The first 5 rows are patterns. Each new row is the sum of 2 different patterns, raised or lowered, with some noise. Before adding, each is slid sideways (what falls off one end comes back at the other) and multiplied by a number that may be negative. Names go in the order of the patterns.
(in the rows, 128 means zero)
Some rows, each with the names of its patterns after it:
[104  98 149 128 134 141 145 130 106 125 126 160 167 123 124  97 126  95
 122 125 127 150 126 126 135 144 124  79 120 139]
Z
[ 98 106 135 169 125 126 160 155 132 124 182 120 169 125 134 155 120 118
  96 124 135 127 119 123 133 134 129 110 133 109]
S
[117 119 123 124 116  92 114 160 116 141 125 132 123 126 103 119 132 129
 133 140 104  92 150 175 122 129 116 140 110 139]
T
[133 137 131 113 101 145 140 123 168 125 135 125 117  90 138 151 119 152
 118 116 127 124 109 124 114 120 145 122 139 104]
X
[129 124 120  74 133 140 117 115 127 150 116 130 133 101 139  92 127 140
 124 139 150 136 132 126 115 144 182 130 152 122]
P

New rows. What belongs after each?
[104  87  77 107 158  90 132 118 114  85  49  50 100  73  60  77  95  61
  92  57 101  65  78  71 104 133  92  98 115 108]
S P
[106 108 106 157 125 102 124 101  86  95 124 133 109 162 108 147 116  84
 118 104  89  92 112 152 130  88  81 133  77 117]
Z P
[127 133 168 131 136 138 150 112 105 157 109 149 118 123 127 147 122 121
 114 117 132 144 168  88  89 140 130 127  94 156]
T X
[117 115 105 121 101  90  80 106  78 100 136  90  98  96 105  67 110 121
  78 123  72  92 107  95  93 111  96  98 110  89]
X P
[132 131 131  79 145 127 143 141 154 147 194 140 116 149 143 157 116 141
 135 145 177 118 158 143 102 144 124 122 141 159]
X P
[ 82 107 126  95 118 116 102 117 111  80  86  84 154  92 108 100 121 129
  88  74 105  69 110 102 120  99 118 114 116 110]
T X
[121 137  78 137 103 134 144 163 145 114 140 119 156 142  98 131 159 120
 122 158 120 142 137 169 133 109 130 145 183 150]
Z X
[156 191 185 142 145 144 124 160 144 144 169 226 156 129 179 161 150 165
 154 151 160 159 183 167 143 136 118 179 153 170]
Z X
[161 120 159 155 155 156 193 176 149 128 164 136 137 151 151 145 186 147
 166 147 132 137 159 163 123 102 154 155 147 101]
T P
[ 98  86  89 135 132 113 110 102 103  97  62  88 109  97  93 108 130  76
  78 126 120 109  77  94 122  84 123 113 103 102]
T P
[170 140 175 197 169 180 179 170 156 155 117 156 191 184 132 123 183 153
 174 159 158 162 146 169 175 163 178 207 178 138]
T P
[ 40  99  88  62  91 108 160 103  80 111 125  86  88  87  84 101  90 128
 127 119  66  27 100  97  82  69 111 101  42 104]
Z S
[150 131 152 186 141 161 167 181 155 171 195 152 138 144 146 169 153 170
 175 188 171 151 148 165 186 184 210 133 113 162]
T P
[121 110 155 178 118 141 111 114 136 142  52  84 138 108 119 108 155 101
 130 134  99 135  98 148 143  90 141 128 129 121]
T P
[ 96  93 114 105 106 116 167 107  68 118 101 103  83 116 101 115 127  93
 127 100  82 121 119  69  63 103 102 119  80  74]
T P
[119 149 133 136 136 130 147 155 132 133 129 139 142 187 160 169 122  99
 133 129  66 114 136 127  78 140 115 126 128 116]
S P
[147 138 145 141 177 187 150 145 110 150 108 120 132 153 198 144 147 181
 184 150 103 185 154 161 120 175 169 149 153 140]
Z S
[142 157 141 118 111 160 155 137 158 140 129 105 110 111 190 157 132 192
 155 132 133 188 114 175 122 138 180 127 140  86]
S X
[156 120 101 144 163 179 176 146 181 169 141 114 204 160 177 166 144 163
 140 136 105 141 140 141 155 141 160 133 154 141]
S X
[114  53 126  79 108 125  81 146 119 125 117  96  93 113 110 107 117  94
  80 106 108 137 127 107  86 157 107  78  97 116]
S P
[107  88 114  82  86 103 139 128 124 114 125 125 113  60 104 130  99  98
 140 101  96 143 162 114  99 105 123 130 155 108]
Z T
[159 131 178 148 165 175 174 160 119 168 153 168 176 178 172 180 165 165
 177 184 169 167 178 161 153 154 138 188 156 148]
X P
[126 124 110 130 105  95  84 114  79 105 147  95 104 104 111  70 117 129
  81 131  73  96 116 101 100 118 101 101 119  95]
X P
[ 99 127 123 172 120 119 139 116 123 115 147  98 147 155 129 127 133 133
  78 115 116 105  97 113 139 122 119  79  88 107]
Z S
[123 167 138 126 158 131 171 132 120 137 141 113 140 152 150 142  91  92
 136  94 121 132 142 105 190 103 126 140 127 141]
S P
[125  80 153 126 110  85 113 130 142 139 143 113 135 140 132 126 129 152
 150 101 147 137 142 119 102 128 147 113 106 121]
S T
[112 118  99  86 150 119  94  93 158 116 120  86 110  86  94  84  74 105
 138  91  69 102  82 112 111  87 108  98  76  93]
S X
